The same things were measured in two ways. Each way mixes the same 10 hidden numbers, adds some noise and spreads widely along 6 directions of its own, which tell nothing about the thing.
In the rows, zero is written as 128.
Some things both ways: the first way, then the second way.
[128 155 151 141 126 114 164 120 119 160  71 103 155 148 160 147 147 113
 107 145]
[122 136 135 102 152 133 138 105 127 136 109 128 171  82 122 147 131 124
 149]

[122  68  81 122 134 114 114 120 130 107 166 183 129 123 138 100 138 135
 126 130]
[ 63 131 116 130  44 156 113  86  87  75 189 131 152 136 161 112  91 142
  81]

[132 135 121 152 123  98 131 141 119 157 160 114 118 103 117 152  75  82
 151 119]
[162 101 168 138 137 149 119 126 144 136  87 143  92 165 133 116 134 161
  94]

[156 130 127 109  97 101 149 132 130 120 114 137 136 109 132 167 112 159
 120  89]
[113 163 152 152 100 103 163 126  94 134 114 131 116 161 196 142  74 149
  91]

[109 122  68 190 156 135 170 122 156  77 178 160 127 167 148 113 151 158
 126 128]
[130 122 140 145 108 141 155  87 109 123 124 122 130 147 129  99 142 148
 144]

[178  89 117 111  74  76  74 138  90 159 179 127 165 103 150  94  51 116
 112  89]
[147 135 147  87 127 121 108 100 131 151  81 166  70 169 154 139  87 124
  79]

[129 134  63 148 122 126 123 162 147 111 157  98 149 174 157 173 158  82
  96 127]
[130 108 137 110 120 158 130  69 141  93 117 100 153  93 107 115 102 175
 175]

[ 87 117 100 172 174  98 199 154 141 111 135 135 103 125 122 151 157 109
 159 150]
[ 51  99  93 166  94 135 154 107 109 113 170 120 118 174 111 110  86 149
 134]

[135 151 104 133 119 104 153 154 177 113 127 148  93 125 117 173  86 136
 139  83]
[160 138 160 157  90 169 159 104  91 114 117  90 118 167 157 133  83 188
 122]

[138 102 117 151 115 169 190  89 145 119 133  83 105 146 127 192 184 128
 103 150]
[163 116 123 175 199  61 100 123 148 165  73 133 126 137 127 140 200 138
 146]

[147  86  94 153 106 129 124 144 171 121 141 154 122 149 133 192 165 115
 129 121]
[147 172 153  88 128 145 112 120 113  73 109 152 147  87 163 130 131 133
  64]

[137 137 139 117 130 110 157 123  86 132 146 132 142 102 134 146 120 150
 121 139]
[116 127 135 185 146 156 152 140  90 134 104 135 169 130 121 164 162 121
 128]

[118 115 100 148 136 100 183 123 166 113 134 144  94 166 157  89  91 154
 121 124]
[ 93 159 125  96 128  54 168 145 115 170 141 172 135 126 136 112 128  64
  95]

[ 92 151 139 198 170 126 185 123 174 140  80 133  87 143 142 149 178 112
 134 138]
[153 145 132 109 165 145 121 138 191 132 113 134 163  66 113 100 176 116
 140]

[120 113  95 126 119 123 130 123  95  99 143 114 164 104 122 161 179 103
 116 126]
[117 147 141 125  64 149 110  70 144 102 132 132 130 135 183 103 105 145
 108]

[148  91  87 140 123  91 138 126 173 152 128 145  75 122 144 139 122 103
 149 115]
[117 140  94  64  82 157  89  53 157 127 126 148 128  76  84  94 138  93
 160]

[139 165 166 125  97 129 140  96  69 147 140  80 164 125 151 102  90 150
  73 128]
[ 78 176 133 107 123  40 185 136 137 163 118 174 137 102 154  73 132  85
 128]

[156 167 161 122 111 108 146 145 146 189  88 130  99 116 126 219 108 117
 140 121]
[204 109 181 106 187 130 134 186 129 187  50 160 129  61  93 126 187 107
 117]

[143 118 145 111 109 103 130 143 174 146 125 147  77 120 138 111  33 122
 115  98]
[179 174 173  83 107 133 112 143 139 172 114 146  91 154 164 125 109 127
  53]

[175 111 131  80 117 104 169 108 195 180  71 101  37 109 142 179  95 102
 121  93]
[156 115 118 114 118 159 102  68 148 155 118 104 130 126 109 156 114 129
 165]

[ 95 137  82 139 130 119 170 124 117 108 112 136 127 112 118 168 173 136
 160 143]
[ 79 145 132 170  84 116 137 109 121 104 158 112 194  91 115 101 162 152
 151]

[143 116 125 131 128 114 139 113 126 117 151 159 138 153 169  98 120 173
  88 127]
[162 130 119 126 156 168 123 111  85 148  94 127 164  96 101 178 163  99
 151]

[153  85 122  97  87  88 142 122 122 182 115 109 111 110 100 200 101 103
 153 123]
[ 61 102  74 154 152 118 128 110  87  95 144 119 186  71  99 151 136 132
 166]

[138 148 127 177 136 113 150  97 162 178 154 106  77 168 156  92  54 120
 117 114]
[ 99 130 130 112 149 130 183 117 123  91 128 148 165  94 136 108 133 115
 127]

[131  84  77 125  99 103 142  79 143 118  95 157 122 113 124 116 141 158
 155  87]
[121 139 139 138 137  68 121 113 124 109 146 136 182 120 172 141 148 112
  96]

[125 103 135 160 145  88 165  89 126 133 130 167 130 107 106 123 120 138
 158 111]
[149  53 114 176 208 116 148 153  59 115  97 170 141 173 145 170 153  71
  95]

[155 137 151 135 124 128 121 103 161 158  88 187 120 139 176 104 116 167
 109 114]
[110 113 163 140  83  85 132 131 115 161 127 122 109 135 148  73  92 183
 124]

[127 119 156 181 142 133 149  62 115 172 105 121 130 122 145  96 151 130
 118 132]
[ 77 133 140 196 142 144 124 100 158  66 134 107 173 142 202 131 128 203
 113]

Other things, the second way, with their names:
z954: [148 166 140  72  66 179 135  99  64  91 149 172 161 116 147 130 135  53
  60]
z795: [ 91 120 131 143 132 114 159 123 130 143 113 138 181  61  90 103 174 113
 179]
z930: [131  80 129 115 163  78 139 148 179 162 117 138 139  86 131  95 116 104
 151]
z61: [156 139 156  99 129 128 138 111 103 125  94 164 143 144 101 132 142  93
 108]
z970: [ 96 157  96 126 148 167 132  97 149  92 110 145 178  63 143 135 149  98
 146]
z38: [ 43 149 116 116 143  77 145 133 191 117 143 174 141 122 175  60 123 115
 104]
z437: [107 118 106 125 138 143 155 136 145 161 115 120 144  55  71  96 144 125
 192]
z916: [113 114 124 123 112 111 175 115  87 143 126 154 134 125  95  67 157  98
 153]
z282: [150  75 132 159 159 132 150 146  69 140 132 124 110 183 136 197 102 125
  74]
z629: [133 130 148 146 134 125 113 159 127 178  92 166 133 106 150 132 169  97
  93]
z325: [173 143 115 137 174 181 121 117  76 110  92 108 160 114  86 202 143 138
 142]
z277: [107 129 153 148  71 139 156 113 154 139 137 130 114 149 173  57 106 150
 122]
z650: [ 94 149 160 139 104  85 134 149 204 134 113 157 127 101 164  29 138 151
 116]
z762: [111 109 179 182 118 142 143  98 130  94 103 117 128 135 228 137 105 212
  91]
z536: [168  94 111 156 127 204 102  78  85  75 118 105 131 156  99 159 141 156
 128]
z840: [116 127 165 179 156  82 147 153 216 140 110 107 138 128 159  87 124 196
 140]
z299: [116 115 123 138 144 133 148 122 110 135 131 101 157 127  51 129 130 158
 175]
z635: [155 137 157 187 203  92 134 143 153 129  94 124 148 161 170 155 178 162
 101]
z49: [107  80 139 180 140 136 149 148 104 109 113 137 141 122 177 134 105 139
 106]
z138: [ 93  93  95 141 122 163 131 101 128  99 144 126 190  87  84 103 143 103
 185]
z939: [113  94  84 124 149 108 117 112 114 117 126 137 137 145  25 116 132 110
 175]
z207: [166  86 124 102 135 110 154 130  66 186 114 156 103 147  88 148 122  60
 118]
z140: [ 49 128 135 159  76  92 169 122 107 128 165 151 187 102 172 107 129  93
 115]
z239: [109 167 158 121 149 119 175 132 151 111  99 163 171  70 182 113 153 104
 106]
z227: [ 70 123 112 126 123  93 183 110 126 142 157 137 143 129 139 111 107 110
 136]
z798: [174 122 130 149 169 150 124 146 125  89 110 128 156 156 101 138 146 125
 114]
z654: [ 58 108 129 171 135  37 140 135 141 122 135 126 168 113 146 102 106 156
 151]
z259: [115 160 132 130 150 156 120 102 136 141 119 100 146 119 142 162 125 181
 132]
z906: [142  86 111 155 155  74 107 130 139 144  95 125 131 124  71  81 146 138
 193]
z248: [197  77 151 117 123 189 112  93 125 131  88 122 130 120  69 123 144 129
 161]
z199: [122 127 164 159 122  84 142 141 145 190 100 147 129 133 131 126 156 118
 120]
z130: [125 154 155 154 115 156 118 134 181 120 122 123 118 139 181 118 118 175
  80]
z787: [156 154 158  90 139 168 109 103 169 132 106 134 117 140 165 132 111 148
  93]
z769: [148 122 137  68 105 146 154  75  92 126  98 169 113 134 133 113 100  78
 123]
z913: [ 81 149  91 116 147 163 117 107 165  95 135 138 185  39 147 124 154 111
 137]
z562: [138 162  93  90 141 166 120  76 112 118 141 118 158 109 113 163 138 108
 134]
z732: [129 134 137 151 128  72 123 161 114 115 131 150 155 152 119 104 138 110
  98]
z565: [163 153 139  73 134 106 131  95 123 147 118 154 115 141 170 133 117  90
  88]
z465: [162 109 120 122 124 164 138  84  42  94 137 119 162 143 111 172 126 104
 121]
z831: [186 123 144 103 133 161  86 103 132  91  98 130 151 100 112 153 134 126
 112]
z829: [123 169 133 123 100 174 117  87 105  81 112 145 113 157 194 157  89 145
  64]
z55: [147  86 127 143 170  87  85 142 130 172 109 150 154 104 106 149 187  91
 122]
z228: [ 92 170 154 110  96 114 100  83 212 101 117 143 163  73 154  62 156 160
 135]

Some of these things the first way, each followed by its name:
[111 170 131 106 103 131 133 123  62 141 114  51 184 125 139 156 146  79
  86 152] -> z654
[172 101 173 111  88 112 110  96  78 175 115 121 153  63 124 153 125 134
 119 102] -> z829
[107  90 115 166 136  97 159 145 127 130 163  98 135 134 109 144 114  65
 134 137] -> z38
[122  82 127 170 136  91 159 106 143 162  94 151 105 120 127 156 184 131
 148 118] -> z913
[146 117 106  94 104  80 127 131 105 123 145 152 139  99 130 120  80 163
 130  91] -> z207
[156  76  93 120 114 103 127 146 155 134 158 142  78  87 116 183 129 133
 137  83] -> z130
[147 163 146 166 146  92 167  99 188 172 104 136  84 164 165  94  46 100
 133 112] -> z769
[163  95 126 145 125 118 131  86 165 167 124 173  67  89 128 130 110 153
 156  91] -> z536
[136 108  65 161 129  74 144 170 188 116 144 196 100 156 164  95  71 161
 163  96] -> z299
[134  83  65 137 139 102 150 124 158 109 175 157  86 148 153 105 109 171
 118 103] -> z282
[135 136 174 127  99 104 157  77 136 180  82  98 105 112 122 106  50 110
 125  98] -> z565
[132 119  80 138  83  79 115 133 135 168 150  92 108 112 104 144  50  52
 168 101] -> z228
[172  88 102 108  96 108 136 165 173 121 158 150 101 136 138 186  95 139
 118 103] -> z325
[140 151 131 178 130 114 161  66 145 195 108 106  95 148 137 136 118 121
 138 119] -> z762
[137 139 153 138 117 100 125 121 155 165 108 154  84  77 126 110  56 123
 153  81] -> z798
[125 139 125 170 117  75 123 127 138 160 102 170 115  79 117 135 109 125
 185  86] -> z650
[ 84 102  98 174 142 127 174 135 141  81 157 121 139 178 145 101 149 128
  97 150] -> z562
[134 119 113 143  96  72  87 136  82 146 141 168 165  72 146  64  74 144
 158  95] -> z939
[160  93 124 139 127  91 159 120 161 157 122 130  84 119 126 186 141 116
 137 105] -> z970
[156 142 119 100 103 146  97 120 128 160 130  89 110 115 154 161 131  85
  84 121] -> z831
[104 132 132 154 147 126 168 165 159 125 142  78 116 163 136 157 111  42
  97 151] -> z787
